The groups are shells around one centre, one inside the other: the same stretched ball of 3 dimensions in 8 sizes.
In the rows, 128 means zero.
Known rows, each followed by its group:
217, 131, 174, 119, 106, 128, 112, 161, 185, 126, 112, 155, 139  (6)
219, 140, 152, 149, 97, 137, 135, 123, 185, 116, 96, 206, 123  (5)
189, 77, 188, 45, 161, 130, 114, 212, 163, 143, 159, 74, 183  (6)
178, 83, 131, 120, 144, 163, 178, 115, 161, 125, 137, 191, 139  (4)
200, 80, 167, 52, 164, 132, 137, 189, 154, 127, 136, 120, 185  (3)
220, 106, 162, 76, 142, 125, 133, 173, 161, 115, 109, 156, 174  (1)
172, 80, 131, 122, 145, 166, 179, 114, 162, 129, 144, 186, 135  (0)
186, 105, 138, 144, 120, 159, 162, 110, 175, 127, 128, 197, 122  (2)
198, 84, 178, 54, 157, 129, 122, 200, 161, 134, 144, 101, 181  (7)
177, 66, 181, 47, 168, 139, 126, 204, 160, 147, 169, 76, 181  (0)
176, 73, 171, 70, 157, 145, 135, 182, 164, 144, 163, 101, 166  (2)
166, 65, 146, 91, 160, 161, 166, 145, 158, 138, 161, 142, 153  (3)
177, 77, 134, 107, 152, 161, 177, 126, 158, 127, 142, 178, 147  (4)
204, 82, 162, 54, 165, 131, 141, 184, 152, 123, 130, 131, 186  (6)
226, 142, 166, 130, 99, 126, 118, 148, 185, 118, 96, 181, 135  (4)
215, 113, 147, 107, 130, 136, 149, 141, 165, 112, 103, 191, 153  (7)
178, 62, 173, 46, 173, 141, 135, 197, 155, 142, 165, 88, 183  (3)
178, 94, 154, 121, 131, 156, 148, 137, 175, 138, 147, 155, 133  (5)
226, 140, 150, 141, 101, 133, 137, 126, 180, 110, 88, 211, 131  (2)
188, 109, 149, 139, 116, 154, 148, 123, 179, 131, 131, 179, 123  (5)
208, 91, 182, 49, 155, 122, 116, 206, 161, 130, 134, 102, 187  (1)
193, 100, 172, 95, 133, 138, 124, 171, 175, 137, 141, 125, 152  (7)
208, 133, 159, 145, 99, 140, 129, 131, 187, 125, 112, 184, 122  (0)
177, 63, 152, 66, 171, 151, 160, 165, 151, 133, 154, 131, 173  (1)

New rows. What belongs after each?
174, 60, 162, 57, 173, 149, 149, 179, 153, 139, 163, 108, 176  (5)
197, 93, 188, 64, 145, 127, 108, 203, 171, 140, 147, 90, 172  (6)
201, 85, 182, 47, 159, 125, 118, 206, 160, 134, 142, 95, 186  (3)
171, 55, 166, 48, 178, 147, 146, 189, 152, 143, 170, 93, 182  (4)
207, 100, 145, 98, 142, 140, 156, 143, 160, 114, 113, 183, 159  (5)
170, 53, 173, 40, 180, 145, 139, 200, 153, 146, 175, 78, 186  (6)
203, 123, 135, 155, 108, 152, 160, 102, 178, 116, 106, 222, 118  (2)
197, 83, 151, 75, 158, 141, 154, 162, 155, 122, 131, 152, 171  (5)
214, 109, 179, 76, 135, 123, 113, 189, 170, 127, 123, 125, 169  (7)
229, 150, 152, 152, 90, 131, 130, 123, 187, 110, 84, 216, 123  (0)
183, 86, 132, 116, 144, 159, 175, 120, 161, 123, 132, 190, 142  (3)
219, 114, 177, 79, 132, 121, 113, 186, 171, 124, 116, 132, 168  (2)
178, 101, 134, 151, 120, 165, 168, 102, 175, 130, 135, 199, 116  (6)
196, 79, 180, 44, 163, 128, 121, 206, 158, 135, 147, 92, 188  (3)
203, 107, 131, 129, 129, 150, 169, 113, 165, 112, 108, 215, 138  (1)
234, 150, 152, 145, 93, 128, 130, 127, 184, 107, 79, 216, 129  (0)
213, 95, 165, 64, 152, 127, 133, 182, 158, 119, 120, 139, 181  (1)
170, 63, 170, 62, 166, 148, 138, 185, 160, 147, 172, 93, 170  (1)
218, 127, 141, 136, 113, 140, 152, 119, 173, 109, 94, 217, 134  (7)
222, 113, 164, 84, 135, 124, 129, 170, 166, 115, 106, 159, 168  (2)
192, 107, 133, 142, 122, 157, 168, 107, 171, 120, 120, 209, 126  (7)
196, 80, 175, 51, 162, 131, 127, 197, 158, 133, 144, 104, 184  (7)
194, 79, 176, 51, 162, 131, 126, 199, 159, 135, 147, 99, 183  (7)
229, 123, 159, 97, 126, 124, 131, 159, 168, 110, 95, 178, 162  (1)
216, 106, 162, 80, 141, 127, 134, 170, 162, 117, 112, 155, 170  (7)
197, 119, 141, 152, 109, 153, 154, 109, 180, 123, 117, 205, 118  (2)
211, 128, 135, 152, 107, 147, 158, 105, 176, 112, 98, 226, 123  (2)
230, 145, 165, 132, 97, 124, 117, 146, 185, 115, 91, 187, 135  (0)
167, 77, 145, 113, 145, 164, 164, 132, 166, 139, 157, 155, 138  (1)
229, 131, 151, 117, 117, 128, 138, 141, 171, 106, 88, 202, 149  (1)
